All rows are made from the same 10 directions, up to rounding. Whole rows:
In the rows, 128 means zero.
[[136 124 129 127 166 104 123 112 102  80 123 125  96 130 120 103 109 110
  128 118 156 125 143  89]
 [120 185 123 111  59 136 111 112 148 120  94  60 151 123  95 165 170 111
  162 137 132 129 145 181]
 [146 126 105 123 140 117 146 113 108 133 145  86 107 137 141 113 128 138
  152 156 114 130 111 131]
 [132 128 151 124 183 171  71 108 171 121 199 124 138 174 114  76 119 150
   97 127 122 146 141 174]
 [150 133 132 110 135 134 118 148 148 102 139 134 118 156 138 131 127 115
   99 146 150 100 136 113]
 [131 157 161 132 146 140 103 143 139 144 172 162 153 151 115 127 113 126
   96 125  79 160 136 153]
 [ 79  99 180 121 130 163  55 145 151 158  67 104 154 129 137 133  67 158
  151 143 112 132 128 164]
 [140 119 128 132 147 103 143 138  83 105 116 119 118 122 150 125 103 111
  117 162 122 117 127  83]
 [136 147 109 112 127 100 173 119 124 126 130 162 116 104 102 137 141 120
  127  79 108 139 155  99]
 [137  99 125 113 110 153 125 143 180 156 168 184 144 157 152 136 174 130
   96  94 174 116 118 139]
 [127 106 120 126 181 116 129  86  86 114 140  78 120 116 130  78 102 142
  141 143 102 146 139 116]
 [153  77 113  63 139 113 145 123 135 164 160 133 122 160 179 123 147 130
  129 106 142 126 131 105]
 [112 157 146 177  67 108 114 116  79 174 145 125 165 133 132 162 173  94
  175 120 133 195  75 185]]

The start of a row, then its end:
[133 170 134 153  75 138 104 145 139 126 120 101 127 154 124 162 153 111
 153 163] => [157 123  91 176]
[ 98 147 141 158 127 137 103 101 122 137 121 110 140 111  93 117 122 141
 160 112] => [110 165 124 171]
[108  89 134 100  93 113 125 108  97 183 113  99 172 118 166 145 153 120
 161 113] => [124 160 122 141]
[123 148 109 130 111 118 157  96 117 161 152 122 146 106 105 129 161 135
 151  96] => [ 88 169 131 156]
[124 157 135 164 122 134 111 105 141 147 186 167 132 147  96 119 166 123
 142  76] => [143 179 106 180]
[121 131  84 155 131 139 167 100 138  97 111 109 106  82  93 104 143 154
 135 122] => [138 102 136 122]
[ 99  68 149 128 119 135 104 136 102 159  86 106 160 117 178 133 107 135
 139 154] => [137 126 110 124]
[121 110 114 203 112 177 130 146 162 154 164 166 129 135 138 119 156 160
 117 148] => [165 112  61 172]
[175 141 105 101 175 132 149 132 148  95 180 119  95 159 129  99 120 137
  89 158] => [110  99 146 106]
[138  99 156 101 150  69 115 123  48 134 129 124 128 150 177 131 105  82
 145 125] => [133 166 124  81]
[121 161 122 113  85 151 122 128 148 113  93  67 161 110 111 150 145 127
 122 168] => [109 104 155 155]
[136 183 155 148 131 121 114 149 106 118 139 123 139 139 111 143 101 110
 115 167] => [ 73 149 128 142]
[116 116 147 135 204 124  99  89 133 123 172 173 101 140  93  71  99 145
 137  52] => [129 177 144 131]
[132 157 130 121 143 146 103  88 129 104 167  71 159 136 103  98 147 124
 111 146] => [104 148 159 165]
[125 134 120 144 147 138 141 124 129  86 120 134 133  98 106 111 120 129
  89 136] => [122 105 157 102]
[120 166 124 133 106 139 130 138 162 115  97 132 115 114  88 147 126 136
 138 117] => [125 113 139 143]
[153 116  82 105 160 125 170  86 133 125 182 109 111 126 123  87 158 147
 123 111] => [119 129 144 120]
[125 136 119 155 115 135 144 142 131 123 116 141 124 112 121 137 130 132
 122 140] => [130 112 116 125]
[ 97 111 132 165 117 141 111 112 134 159 122 141 128 118 118 121 136 148
 168  96] => [151 153  95 165]
[127  93 125 100 161 123 138 108 124 128 144 145 140 118 136 102 127 131
 103  95] => [122 134 160  97]
[107  97 136 138 132 116 119 103  79 119 105  98 155 102 145 114 126 114
 132 137] => [139 140 134 111]
[161 185 111 136 142 143 127 127 163  87 170 111  94 159  91 114 138 131
 116 151] => [128 112 131 152]
[129 150 130 124 112 120 132 124 115 118 122 114 145 118 119 140 138 111
 122 134] => [115 133 143 127]
[140 158 140 112 115 103 123 148 120 147 119 125 105 153 129 158 109 118
 164 132] => [107 144 113 136]
[130 204 135 169  28 134 125 190 153 104  69 143 126 129 107 214 156  88
 133 164] => [169  88  97 150]
[136  69 106 131 127 145 142 117 104 136 151  87 164 126 188 107 158 131
  98 184] => [147 104 110 119]
[142 147 117 159 146  81 162 158  82  65  67 143  56 105 117 140  76 107
 142 152] => [146  91 117  51]
[121  89 124 168  86 175 115 151 155 140 137 140 162 137 169 138 173 131
  95 166] => [194  90  83 152]
[133 139 144 175 153 131 122 156 109  95 130 154 118 129 128 121  94 119
  95 167] => [126 114 112 106]
[135 163 116 103 122 124 135 126 149 115 106  98 104 127 100 138 119 136
 150 129] => [108 117 148 135]
[106 106 170 120 111 164  73 146 150 183 140 125 184 156 159 140 124 139
 120 145] => [112 149 112 181]
[ 85 117 175 107 114 135  69 103 108 134  92  90 198 111 127 132 122 108
 129 116] => [117 164 167 150]
[118  78 168 153 145 161  78 152 123 131 149 150 172 154 178 114 116 120
  75 168] => [159 120 107 129]
[143 164 131 103 112 102 140 133 125 137 139 143 126 139 116 154 140 106
 135 104] => [106 149 141 126]
[115  48 109 189 143 159 117 110 121 105 137 130 123 123 168  83 154 140
 115 148] => [235  93  79 119]
[149 135 131 132 153  97 121 126 105  92 139 142  82 155 129 119 120 100
 140 117] => [172 130 117  99]
[104  82 107 157 100 145 156 116 128 135 118 160 165  82 141 126 175 130
 101 103] => [171 112 124 113]
[135  81 134  68 130 145 103 106 159 167 182 129 169 167 166 114 172 128
 108  94] => [151 144 146 148]
[110  93 141 221 122 128 138 163  65 148 118 160 145 106 173 134 106 126
 118 187] => [131 129  54 115]
[142 102 123 150 170 122 135 128 101 134 162 131 105 143 154  98 106 141
 129 154] => [122 133  95 116]
[131  76 124  66 157 112 115  83 104 123 132  73 140 137 162  96 134 121
 136 118] => [145 136 161 105]
[126  78  85 151 148 132 167 106 119 136 128 115  97 103 144  94 131 166
 150 133] => [148 109  98 114]
[169 166 104 142 165 142 156 139 153 101 193 145  98 149 107 104 127 142
  86 157] => [ 98 109 128 127]
[111  83 149 125 160 132 105 131 129 166 132 156 122 139 149 111  93 152
 143 104] => [124 148 111 129]
[125 161 134  93  85  84 140 126 105 140  91 122 132 117 116 174 140  94
 165  93] => [113 154 148 119]
[108 143 158 142 129 150  86 138 160 131 122 150 131 139 103 131 111 137
 131 109] => [133 139 127 160]
[120 123 145  37 156 113 116 113 137 130  92  96 140 118 117 125  86 135
 130  99] => [ 68 136 207 103]
[153 129 143  88 137 131 103 165 157 138 133 123 100 183 155 142  99 133
 132 156] => [128 108 117 131]
[113  96 148 122 110 155  73  91 130 133 161  98 191 151 153 111 183 106
 112 121] => [185 149 132 169]
[126 156 134 128 160 150  74  82 154  65 144  76 111 149  81  83 132 127
 134 122] => [167 130 157 162]
[118 163 164 168 118 161  80 160 169 106 133 175 136 150 101 141 123 117
  98 127] => [156 122 119 158]
[125 122 125 115 132 121 139 131 116 148 109 103 124 118 137 131 103 144
 148 146] => [ 89 130 127 126]
[122 104 120 120 138 152 122 116 136 134 129  86 145 122 141 107 125 152
 122 158] => [115 115 133 141]
[106 112 145 184 104 172 102 133 137 140 155 154 187 123 140 125 164 125
  86 143] => [156 132 103 165]
[137 152 129 116 151 124 118 130 133 123 120  92  91 143 113 120  88 148
 160 151] => [ 95 129 126 141]
[125 104 116 149 138 123 141 138 159 189 148 197  66 150 128 125 120 169
 188  65] => [151 149  67 148]
[164 165 106 101 146 124 162 125 138 145 186 113 120 146 117 120 132 143
 118 144] => [ 54 140 139 142]
[119 112 133 185 141 136 114 130 115 116 135 149 113 131 133 111 123 129
 132 136] => [171 128  88 131]
[147 143 162 141 159  98 123 169  76 158 153 148 118 159 159 139  66 119
 129 174] => [ 57 161  93 116]
[146 129  83 164 119 140 179 124 142 112 163 156 119 111 121 117 177 134
  97 127] => [155 101 113 118]
[120 136 110 121 126 183 136 149 194 103  90 101 132 100 104 125 108 173
  92 172] => [101  61 159 136]
[111 131 163 155 133 121  81 140 121  73  87 156 110 134 114 132 107  94
 126 112] => [201 118 129 105]
[109  83 126 152 103 138 115 120 130 132 118 150 139 125 151 128 165 119
 133 103] => [211 120 102 129]
[ 95  95 154 109 107 119 103 141 121 112  44 135 142 103 140 153 108 107
 133 107] => [172 108 152  90]
[117  97 122  72 117 147 144 125 161 209 137 120 168 119 148 135 133 171
 132 109] => [ 58 143 146 155]
